The rows are grouped in 4 different ways at once. Each group adds its own fixed numbers to the row, and there is some noise. The rows also spread widely along 15 directions, which tell nothing about the answers.
(in the rows, 128 means zero)
Some rows, each with its group in each grouping after it:
[164 158 147 142 141 147 171 141 183 114 176 121 114 126 139 177 167  85
  84 139 114 162 134 158  78  98 201 108 119  86 134 105 124 137 127 151
 104  71 119 140 154 166 124  94]	Q774 Q451 Q357 (1)
[137 113  65 100 128 126 121  91 161 134 146 139  71 108 127 107  68  84
  91 144  70 145 162  97 101 163 140 105 142 133 154 185 172 138 116  59
 113  86 134 101 108 162 145 136]	Q774 Q533 Q67 (0)
[ 86 152 192 141 133 103 101 131  74 119  85 126 120 144 111  81 167 172
 172 105 120 119  76 141 174 120  71  89 132 130  92 194 122 139 187 118
 105 183  99 137 148 126 123 110]	Q475 Q533 Q357 (3)
[133 123 173  97 126 174 141 134 148 108 144 152 121 164  98 118 139 176
 122  76 112 184 119  84 113 106 131 132 144 137  99 104 149 130 109 119
 117 152 120 147  98  97 139 135]	Q959 Q791 Q797 (2)
[123 148 159 152 135 113 126 122 121 124 108  87 115  95 117 151 146 125
 132 118 149 104  81 117 122 129 137 107 107 129 140 136 125 117 165 139
 111 135 117 131 175 135 134 107]	Q959 Q707 Q263 (2)
[143 114 125  92 138 131 133 121 170 137 178 144 120 159  96  94 150 130
 129 147  73  81 145 155 121 103 111  97 134 125 131 154 124 173 109 121
 152 123 139 126 129 134 117  91]	Q337 Q451 Q263 (3)
[153  66 128 108 113 173 140  89 136 137 113 103 123 105  86 165  94 133
 106 127 164 123  91  39  87 152 163 161 102 148 140  40 146  98 121 147
 115 126 128 140 124 131 177 167]	Q337 Q707 Q67 (0)
[169 167 149 152 115 142 147 143 152 119 146 156  81 137 186 129 156 192
 109 112 136 161 136 192 179  76 139 110 116  93 126 135 133 120 133 187
 132 141 138 127 136 132 138 113]	Q475 Q791 Q797 (1)
[105 128 124 111 126  97  92 141  85  82 159  43 119 142  79 116 148  69
 181 178  82 131 120 161  75 155  98  59  96 122 105 131 170 163 176 122
 121 177 104 152 143 204 122  89]	Q337 Q707 Q797 (3)
[149 159 173 170 161 154 180 129 153 141 148 144 150 141 122 137 142 121
 102  97 152 155  98  98 131 115 137 148 149 140 144 128 127 135 109  80
 115  94  96  96 164  87 117 147]	Q959 Q791 Q263 (2)
[147 155  85 166 133 116 152 146 122 108 145 131 128 146 164 125 102 107
 119 139 138 180 116 142 122 151 103 130 151 119 148 115 166 135 128  89
  97  92  91 108 129 149 126 165]	Q475 Q533 Q357 (3)
[116 165 135  84 125 155 126 126 133 179 103 147 129 131 122 126 154 123
 122 132 157 134  90 113 133 139 164 152 158 128 144 113 110 146  83 152
 152 147  82 160 141 165 141 119]	Q337 Q707 Q357 (0)
[ 84 112 179 127 131 160 147 159 106 173 116 162 139 168 147 149 122 179
 169  87  84 165  86 113 165  94 146 135 146 142 100 132 109  98 116 114
 137 118 101 140 135 105 143 130]	Q337 Q707 Q357 (1)
[105 142 111 179 144 116 122 129 138 132 108 112 134 106 136 166 106 157
 132 121 153  98  57 116 153 130 154 134 139 128 158 127 131 138 125 144
 119  98 111 118 164 116 153 135]	Q959 Q533 Q797 (3)
[ 84 134 181 148 129 153 102 124  77 114  88 113 129 145  89 120 155 154
 150 112 116 164  52 115 149 145 137 103 142 132  92 134 138 157 155 139
 107 173  73 160 137 139 143 121]	Q337 Q791 Q357 (2)
[107 131 140 154 118 155 110 113 105 131  96 160 109 138 146 125 106 178
  93 152 188 126 106 137 190 140 129 144 125 103 137 154 126 140 139 171
 112 127 126 112 118 146 149 120]	Q774 Q791 Q67 (0)
[128  80 128  61  96 147 139  98 117 171  76 162  78  94 131 122  89 107
  89 120 117 139 164  67  84 166 155 140 111 134 116 150 148  37 121  90
  91 114 144 159  89 176 151 134]	Q959 Q533 Q797 (0)
[ 95 131 129  61 123 109 118 125 132 139  99 125 108 111 130 103 115 150
 129 103 170  71 123  62 113 116 103 141 122 136 150 140  95  86 146 106
 110 121 144 134 123 133 129  99]	Q959 Q533 Q797 (0)
[115 122 189 217 138 144 125 115  98  94 114 131 149 139  93 127 138 163
 115 135 147 133  59 148 176 149 118 110 136 120 110 159 147 172 164 147
  90 135 109 111 143 114 144 140]	Q959 Q791 Q357 (1)
[ 78 173 210 135 127 133 113 157 100  54 114 111 116 138 123 128 161 185
 122  88 164 168 119 121 133  97 119  99  90  86  93 163 140 107 186 165
  68 155 137 156 117 126 131  81]	Q337 Q791 Q357 (3)
[161 121 129 130 132 145 158 138 153 133 168 142 112 150 146 141 120 130
 117 129  99 161 138 149 125 106 136 115 120 115 127 122 142 118 121 119
 129  96 128 115 131 132 131 134]	Q475 Q451 Q67 (0)
[170 132 102 117 127 119 143 128 130 179 138 106  98 113 173 140 107 129
 148 154 163  89 146 129 150 100 115 149  97 141 171 110 121  82 116 132
 169 135 139  92 170 141 138 135]	Q475 Q707 Q67 (3)
[134 123 159 152 133 148 140 105 120 136 132 135 119 140 115 117 131 150
 123 124 159 114  80 114 156 116 111 140 144 150 131 107 107 160 150 117
 111 130 100 103 148 114 131 141]	Q959 Q533 Q797 (1)
[122 109 178  91 139 128 126 120 134 124 152 113 135 155  61 101 184 102
 134 155  93  76 140 140  83 121 119  92 116 118 106 157 117 158 139 128
 126 144 136 143 135 156 111  68]	Q959 Q791 Q797 (3)
[102 148 134 149 138 126 125 138 101 113 136 157 159 190 116  79 142 123
 117 154 151 142 104 159 139 157  62 125 167 107 121 153 134 187 144 104
 100 125  95 117 114 152  97 117]	Q774 Q533 Q67 (2)
[173 112  74 108 111 160 160 120 190  92 180 156 103 132 150 139  77 137
  44 151 169 136 174 120  94 120 145 153 114  91 167  83 152 119 102 148
 103  63 168 118  87 143 141 128]	Q337 Q451 Q797 (0)
[106 134 177 163 141 133 137 122  95 113 125  83 138 120 105 147 135  87
 103 168 185 100  98 137 120 131 140 122  93 107 129 139 109 131 187 125
  92  97 119 109 172 158 116  92]	Q475 Q451 Q797 (0)
[130 108 163  91 121 148 125 135 130 171 123 136 132 132 113 124 127 132
 120 151 144 106 160 121 140 128 135 147 100 125 116 154 144  89  93 144
 163 163 171 134 122 149 139 110]	Q475 Q451 Q67 (1)
[ 60 124 120 128 134 120  99 171  84 144 108  92 160 145 123 149  88 111
 167 158 132 130 106 118 138 158 134 138 116 130 121 146 161 110 109 110
 148 133 119 138 136 162 139 117]	Q475 Q451 Q797 (3)
[121 154 130 132 131 151 153 111 145  99 130 158 114 137 135 123 115 148
  66  93 179 162 102  83 107 127 126 145 146 110 149 105 122 136 149 111
  56  72 103 123 110 116 127 140]	Q337 Q533 Q67 (3)
[ 90 114 227 153 147 143 136 134 101 129 124 141 157 159  76 125 168 107
 116 150  91 124 131 161 128 137 143  94 116  99  78 224 128 139 150 113
 100 114 138 129 136 146 113  76]	Q959 Q791 Q357 (0)
[ 87 146 171 103 134 155 136 152  94 138 129 134 124 169 131 120 138 123
 150 114 110 182 121 111 133 111 131 122 136 128 104 142 115 123 133  93
 115 128  85 138 128 146 121 109]	Q337 Q791 Q357 (0)
[110  94 148 146 122 174 119 109  82 139 110 119 120 151 101 147 114 127
 124 162 143 144  91 122 139 154 153 132 120 131 109 106 133 151 139 147
 109 130  99 128 129 160 151 130]	Q475 Q791 Q67 (3)
[168 100 140 153 107 151 164 135  92 100 156 147 108 178 159 122 122 142
 115 157 135 167 147 184 129 114  85 116 114 105 107  92 129 117 178 135
  87 108 122 112 111 156 117 128]	Q475 Q707 Q357 (2)

New rows, each followed by its group in each grouping:
[ 96 123 118 171 126 110 112 152 109 109 139 118 119 135 143 144  91 139
 150 133  75 161 102 161 148 148 123  88 129 120 120 172 177 129 139 116
 122 118 126 123 127 146 145 129]	Q959 Q707 Q797 (1)
[ 93 120 177 134 156 172 104 124  97 107 162  63 159 162  31 141 122  47
 133 172 116 183 127 105  99 173 149 118 115 143  84 148 184 199 124  82
 125 159 114 108 137 163 135 126]	Q475 Q533 Q67 (0)
[ 87 115 166  76 142 145 111 152 103 119 165  96 137 176  73 113 122 102
 174 131  96 158 127  89 109 126  99 112 123 162  91 129 138 156 130  71
 134 158 106 128 122 143 118 114]	Q959 Q451 Q263 (0)
[102 104 145  79 124 162 113 167 102 144 147  94 128 164 126 156 107 125
 169 166 140 133 154 119 136 104 141 145  93 133 106 101 125 110 112 142
 163 149 144 128 126 164 143  97]	Q475 Q451 Q357 (0)
[108 125 110 141 107 105  94 130  80 116 118 128  77 132 163 118 104 151
 140 157 107 125 130 190 164 139  94  80 113 109 125 181 143 121 173 150
 113 140 137 120 122 177 131  94]	Q959 Q707 Q67 (2)
[172 147 147 115 122 116 152 128 152 152 122 143 109 109 143 110 149 134
 121 101 133 143 137 118 121 125 117 132 126 132 133 137 158  81 111 117
 130 162 129 141 135 135 132 151]	Q959 Q533 Q797 (1)
[146 104  87 103 120 116 140 151 156 124 138 124 112 137 141 144 124 131
 160 113  55 155 112 120  79 132 144  95 139 126 128  89 153 102 109 125
 127 107 109 164 116 157 151 139]	Q959 Q791 Q357 (0)
[122 122 195 149 122 139 155 128  99 120 116 155 125 152 125 101 159 134
 105 116 118 157 116 150 124 130 113 103 124 105  91 162 129 111 171 111
  81 119 114 139 122 143 114 112]	Q475 Q791 Q797 (1)
[ 96  61 139 156 123 127 125 140 111 109 119 112 137 140 131 153  88 167
 145 143 127  74 113 125 136 116 115 120  99 116 115 127 115  95 174 140
 101  87 175 112 123 125 148 103]	Q475 Q533 Q357 (1)
[139 127 156  97 110 144 153 146  71 143 146 136  80 163 184 110 116 129
 147 144 136 159 186 148 148  83  81 127  93 129 111 132 110  68 171  98
 116 144 128 104 124 156 106 104]	Q337 Q707 Q357 (2)
[ 94 133  99 110 114 125 116 134 104 119 107 125  88 121 156 139  86 111
 115 133 136 159 131 116 112 159 136 117 120 119 130 141 139 104 151 106
  80  96 119 139 108 185 139 115]	Q959 Q533 Q263 (0)
[ 83 111 194 134 140 151 112  86  96 151  96 130 125 121  70 107 136 120
 109 133 138  94  85  85 145 150 139 120 134 148 117 189 109 154 152 100
 107 133 113 112 145 128 131 107]	Q959 Q791 Q67 (1)
[151 140 156  97 143 143 149 138 139 181 159 149 120 174 117 114 186  93
 156 141  48 167 144 161 113 115 143 101 145 126 105 150 137 147  89 108
 162 150  86 145 147 165 113 114]	Q774 Q791 Q67 (3)
[124 143 130 107 122 134 121 133 115 110 152 114  85 144 128 110 129 118
 148 116  85 185 122 124 115 124 122  92 136 143 112 130 150 145 143  97
 114 149  92 135 121 158 131 126]	Q959 Q791 Q797 (1)
[171 154 114  99 129 131 149 133 207 148 159 141 108 108 139 149 150 123
 101 121 107 126 145 138  95 109 178 122 138 112 156 126 141 125  73 159
 152 113 146 143 136 148 144 111]	Q959 Q707 Q357 (1)
[143 107  71  86 125 114 136 150 157 155 163 123 102 142 154 132 104  97
 155 153  52 128 169 155  96 122 139 103 124 121 133 136 150 107 100 100
 158  99 143 131 124 177 133 110]	Q475 Q533 Q797 (0)
[135 147 161 126 146 124 126 118 129 134 144 103 119 114  93 108 124 104
 135 120  99 145 141 101 132 138 110 111 109 151 124 192 185 123 116  70
 145 170 129 110 149 119 134 141]	Q337 Q707 Q263 (3)
[108 120  99 112 122 114  94 164 146 142 114  88 107 113 146 180 127 125
 165 158  82 115 133 155 118 130 189  94  91  99 127 143 154  97 103 187
 163 135 153 168 142 194 165  77]	Q774 Q791 Q263 (0)
[152  92 155 183 136 148 150 141 110 116 148 123 158 165 110 132  97 159
 153 122 117 170 108 113 155 136  89 138 126 151 108 111 191 111 113  96
 139 156 124 101 128  87 142 185]	Q959 Q791 Q797 (2)
[113 125  60 111 112  55 122 143 130 106 106 134  99 116 186  96 103 138
 126 151 137  58 149 146 100 136  69 101 118  88 165 165 120  75 176 122
  83  74 159 136 110 179 118  86]	Q774 Q533 Q357 (3)
[100 150  64  79 118  99 121 165 146 131 109 120 134 128 161 122 107 148
 148 107 161 107 100  87  94 135 103 142 144 122 173  82 124  94 107 131
 133 112 118 165 118 149 133 113]	Q337 Q707 Q263 (2)
[158  98  82 124 129 141 148 153 174 126 198 130 108 162 149 162 107 113
 136 163  48 147 168 180 104 110 163  97 124 106 131 117 153 140  91 135
 149  79 145 119 120 164 140 106]	Q959 Q791 Q797 (0)
[115 107 143 161 139 152 138 138  95  98 178  87 163 168 102 147  98 106
 119 202 205  95 142 139 129 126  99 156  91 114 140  97 128 154 151 134
 117 108 145  82 139 145 118 105]	Q337 Q707 Q797 (3)
[112 134 133 122 143 167 119 125 140 110 158 113 112 155 108 150 119 131
 123 147 142 135 120 113 130 105 155 136 132 127 126 109 119 184 128 139
 119 113 118 109 135 139 142 105]	Q774 Q533 Q357 (3)
[105 122 156  92 124 152 140 101  74 189  86 129 122 122 111 118 127  70
 102 162 192 109 108  80 109 156 139 162 123 143 136 120  91 104 142  92
 102 113  83 131 151 176 117 118]	Q475 Q451 Q67 (3)
[121 131 120 130 131 150 129 167 148 118 151 110 159 146 128 178  97 137
 125 149 181 144 130 118 120 138 147 163 110 114 144  84 158 122  83 166
 143 118 151 130 120 145 152 128]	Q959 Q707 Q263 (0)
[173 178 133  72 129 163 143 118 184 123 195 146  61 150 136 120 171 106
  87 132  92 185 187 165  93  88 163  96 130 100 128 137 132 170 112 142
 135 130 127 130 124 170 116  78]	Q774 Q707 Q67 (2)
[124  90  62 148 112 133 119 105 113 144 122 149 102 139 151 121  81 141
 125 159 112 113  82 145 152 158 118 119 157 132 150 108 126 157 140 128
 114  91 100 117 117 162 147 147]	Q337 Q533 Q67 (1)
[180 137  93 196 127 112 161 116 143 103 128 124 129 104 154 119  97 115
  76 146 179 125 120 136 124 161 105 133 124 107 173 130 177 103 135 109
 101  91 132  97 142 132 132 159]	Q475 Q791 Q797 (2)
[106 118  86 151 128 108 104 137 129  72 158 119 156 159 105  85  90 146
 124 157 151 101 112 136 134 162  56 121 144 118 145 136 169 178 137 116
 114 127 145 109  96 137 127 130]	Q337 Q533 Q797 (1)
[ 78  92 176 127 147 156 147 138 121 152 105 123 176 139 100 159  87 138
 122  98 152 122 104  36 109 133 141 168 120 141 125 131 129  74 114  81
 120  87 147 114 133  87 141 132]	Q475 Q707 Q67 (2)
[145 129 125 157 128 132 129 121 179  74 154 115  98 114 108 157 138 135
  89 120  73 156 110 168  92 136 172  65 116  86 121 144 168 162 148 165
  96  87 143 145 128 149 154 104]	Q475 Q707 Q263 (0)
[146  68  80 149 105 127 141 147  83 164 128 136 119 172 170 137  94 146
 188 168  79 141  83 185 155 142  96 113 138 139 120  69 135 116 137 135
 146 120  85 131 134 168 146 162]	Q475 Q707 Q797 (0)
